The first 5 rows are patterns. Each new row is the sum of 2 different patterns, raised or lowered, with some noise. Before adding, each is slid sideways (what falls off one end comes back at the other) and multiplied by a number that may be negative. Names go in the order of the patterns.
Some rows, each with the names of its patterns after it:
-29, -5, 17, 2, -26, -23, 32, 16, -1, 32, -10, -8, 32, 12, 35, -2, 35, -18, 36, 19, 2, 17, 32, 33, -37, 15, 27, -2, -9, 36, 6, -4, -34, 8, 31, 27, 8, -27  V
16, -5, -27, 15, 7, 2, -26, 3, 24, 8, 18, 14, -10, 35, 31, 0, -18, -3, -16, 0, -27, -7, 13, 34, 31, -6, -14, 5, 34, 4, 26, -28, 18, 36, 23, 18, -32, 34  T
-5, -2, -12, -12, 11, -35, 28, -24, 3, 29, 32, -17, -13, 1, 26, -5, -9, 23, 2, -6, -4, 16, 35, -24, -35, -21, -12, -32, -7, -23, 31, 37, 7, -35, 25, 1, 13, 19  X
-12, -22, -15, -3, -7, -31, -27, -14, 31, 14, 20, 3, 0, -19, -1, -16, 18, -36, 17, -30, -34, 30, -16, 10, 15, -8, 9, 9, -1, 29, -7, -13, -4, -26, 17, -12, 21, -15  R
35, 21, 1, -10, -15, 23, 14, -4, -14, 10, 27, -31, 11, 16, -34, 9, 9, -10, 17, 0, -16, -14, -27, -11, 27, 3, -17, 3, 11, -26, -36, 15, 1, 30, -13, 28, 16, 13  J

New rows, each followed by the names of its patterns:
39, 10, -18, 25, 18, -4, 6, -39, 5, 37, 31, 29, -9, -46, -6, 28, -2, -29, 9, 55, -3, -2, -5, 5, -33, 8, -3, -8, -20, 23, -3, 40, -8, -10, 17, 36, 13, -51  V J
46, -12, 12, -22, -20, 24, 31, 49, -26, 4, 48, 61, -25, -3, 17, 10, 25, 6, -16, -8, -26, 28, -43, 9, -17, 14, 19, 14, -12, 10, 60, -8, -35, -4, 32, -4, 9, -6  V T
19, -48, -17, -16, -21, 7, -7, -27, -9, -13, 9, -45, 20, 6, -50, -40, -25, 4, -37, -48, -22, -34, -49, -19, -5, -3, -44, -52, 5, 21, -8, -26, 30, -18, -11, -15, -51, -29  X J
-33, 0, 19, -42, -20, -8, -34, -38, -24, -6, 0, -29, -1, -1, -42, 6, 10, -15, -42, -45, -12, 10, -21, -12, 16, 13, 22, -45, -54, -19, 35, -33, 1, -48, -18, 13, 2, 5  T X
-23, -90, 1, -46, -56, -73, -53, -49, -38, -53, -24, -38, -43, -19, -16, -53, -29, 15, -47, -67, -14, -59, -44, -53, -58, -27, 3, -1, -21, -42, -55, -11, -21, -19, -72, -1, 22, -30  T J
22, 23, -20, 26, -16, 5, -16, 4, 9, 41, 12, -20, 17, 24, 17, -2, 24, -11, -22, -20, 9, 17, 5, 7, -12, -55, -6, 19, -31, -24, -21, 12, 18, -8, 9, -27, -34, 13  V J
61, -9, -13, 15, -5, -17, 3, 28, -15, 0, 39, 32, 6, 17, 51, 58, 6, -31, -25, 21, 58, 45, -2, 6, 1, 70, 27, -33, -10, 8, 20, 2, 18, 1, 36, -21, 18, -9  V T
35, 16, 12, 9, 58, 47, -16, 56, 40, -27, 0, 51, 77, 22, -19, 9, 32, 42, 59, 44, 18, 18, 29, 76, 32, 37, 44, 28, 48, 61, -23, -8, -6, 64, -22, 51, -14, -2  V X
35, 63, 19, 30, 17, 69, 3, 61, 8, 31, 56, 58, 55, -39, 54, 49, 10, -14, 55, 24, 13, -29, 23, 57, 41, 36, 6, -14, 39, 53, 15, -17, -3, 26, 28, -6, 33, 20  V T
-34, 7, -60, -22, -45, -2, -30, -25, -45, -50, 23, -22, -24, -2, -11, -16, -36, 9, 14, -39, -57, -20, -8, 10, -6, -4, -19, -28, 7, 11, -35, -34, -36, -20, 21, 10, -29, 0  V X
15, 20, -15, -10, -18, 13, 11, -31, -26, 4, 9, -38, -19, -21, 54, 36, 25, -58, 36, 27, 29, 30, -33, 23, -1, -16, -14, -24, 30, -23, -20, 27, 47, -13, 0, 11, 14, 23  T X
-28, -1, 22, 60, -19, -46, -33, -12, 2, 25, -8, 16, 33, 32, -4, -1, -7, 16, -5, 10, 11, -29, -14, -12, -19, 0, 0, -21, 14, 28, -22, -30, -20, 55, -11, -24, 26, 14  V X
27, -54, -43, 23, 36, -11, -29, 4, 33, -23, -20, 2, -9, -25, -26, -4, 9, 22, 29, 36, 22, 24, -5, -29, -18, 8, -49, 6, 1, -20, -22, 1, -9, 37, -26, 6, -45, 10  T X
46, 14, 62, -6, 53, 52, 37, 61, 58, 29, -10, 50, 43, 13, 37, 83, 17, 18, -28, 41, 26, 33, 19, -28, -17, 19, 48, 38, -17, -6, 53, 48, 15, 28, 40, 7, 36, 61  V J
-42, 5, -34, -3, 17, 2, -37, -24, 19, 29, 7, -10, 17, -16, -9, -17, 23, -1, -13, -54, -45, 8, -42, -2, -12, 18, 35, 9, -35, 38, -9, 0, 9, -27, 7, -22, 2, -5  X R
-5, 41, 38, 23, -3, -9, 6, 47, -16, -18, 36, 33, 15, 28, 30, 69, 3, -22, -29, -18, -4, 24, -4, 15, 44, 1, 11, 21, -11, 9, 17, 39, -15, -5, 13, 49, -25, 35  T X
39, 23, 9, -3, -7, 15, -22, -10, 51, 11, -13, 8, 31, 11, -44, -6, -7, 26, -29, 29, 6, 44, 70, 33, -18, 18, -6, 39, 33, 0, -7, 9, 24, -12, -11, 45, -43, 16  X J
-11, -24, 13, -40, 22, -13, 9, 31, -13, -19, -5, 66, -2, -24, 48, 21, -25, 41, 17, 43, 21, -22, -4, 25, 57, 68, 34, -17, 16, 58, 40, -18, 26, 49, -20, 29, 6, 2  V J
-35, -5, -80, -46, -39, -73, -14, -53, -42, -69, -78, -70, -30, -43, -66, -65, -55, -78, -52, -21, -25, -14, -57, -32, -29, -44, 3, -54, -30, -76, -85, 2, -44, -40, -46, -40, -12, -65  R J
42, 5, -43, 17, 51, -13, 30, 5, -13, 10, -5, 16, 47, 9, 31, -5, 44, -8, -38, 0, 30, 51, 4, 18, 32, 33, 27, 30, 23, 11, -11, 4, 46, 41, 21, 33, 63, -5  X J
-78, -46, -79, 5, -14, -11, -81, -23, -55, -37, -20, -46, -64, -70, -59, -1, -57, 7, -55, -33, -24, -8, -65, -34, -65, 2, -66, -72, 11, -47, -33, -27, -27, 5, -50, -69, -30, -54  X R
12, -39, -50, -69, -83, -35, -13, -23, -47, -48, -61, 6, -32, -68, -69, -18, 0, -71, -14, -25, -5, -33, -46, -29, 14, -16, -28, -26, -62, -41, -2, -62, -65, -6, 18, -33, -9, -47  T J
15, 30, 26, 48, -24, 5, 18, -16, -12, 59, 14, -10, -19, 21, 10, -1, 26, -16, 7, -8, 44, 21, -7, 15, 50, 20, -2, 20, 16, 9, 30, 4, 45, 26, 10, 0, 50, -4  V J
2, 0, 33, 12, -40, -44, -11, -54, 14, -38, -24, -51, -75, 21, -58, 14, -30, -36, -2, -18, -42, -13, 15, -38, -40, -34, 13, -55, 4, -22, 9, -39, -53, -38, -25, -17, -10, -21  V R
-52, 5, -56, -10, -62, -44, -17, -36, -68, -66, 4, 0, -25, 6, -4, -44, -35, -14, -1, -5, -72, -23, -47, -21, 35, -26, -19, -4, -1, 11, -33, -29, 12, -47, -17, -11, -62, -9  V R
61, 38, -2, 40, 62, 21, 22, 58, 27, 88, 53, 56, 32, 41, 46, 49, 10, 21, 35, 83, 74, 27, 11, 47, 87, 14, 66, 22, 25, 74, 64, 45, 18, 67, 36, 19, -10, 40  T J
-10, -48, 13, 51, 36, -25, 6, 2, -16, -18, -23, -39, 12, -57, -2, -47, 0, -35, -21, 5, -10, -42, -7, 10, 1, -32, -24, -20, -25, 0, 1, 10, -7, -26, -45, -11, 28, 26  V X
19, 9, -12, -22, 39, 10, 23, 11, -49, 10, 11, 8, 12, -20, -10, 21, -11, -18, 1, 5, 3, -9, 20, -45, 5, -14, 25, -13, 17, -20, 16, 28, 1, -54, -38, 9, -14, -19  V R
-29, -43, -26, -40, -2, -8, 13, 4, -46, -9, -30, 46, 1, -29, 0, -1, -44, 4, -26, 57, -27, -26, -2, 18, 11, 16, 6, 5, -5, 18, 42, -29, -20, -3, -18, 41, -13, -60  V X
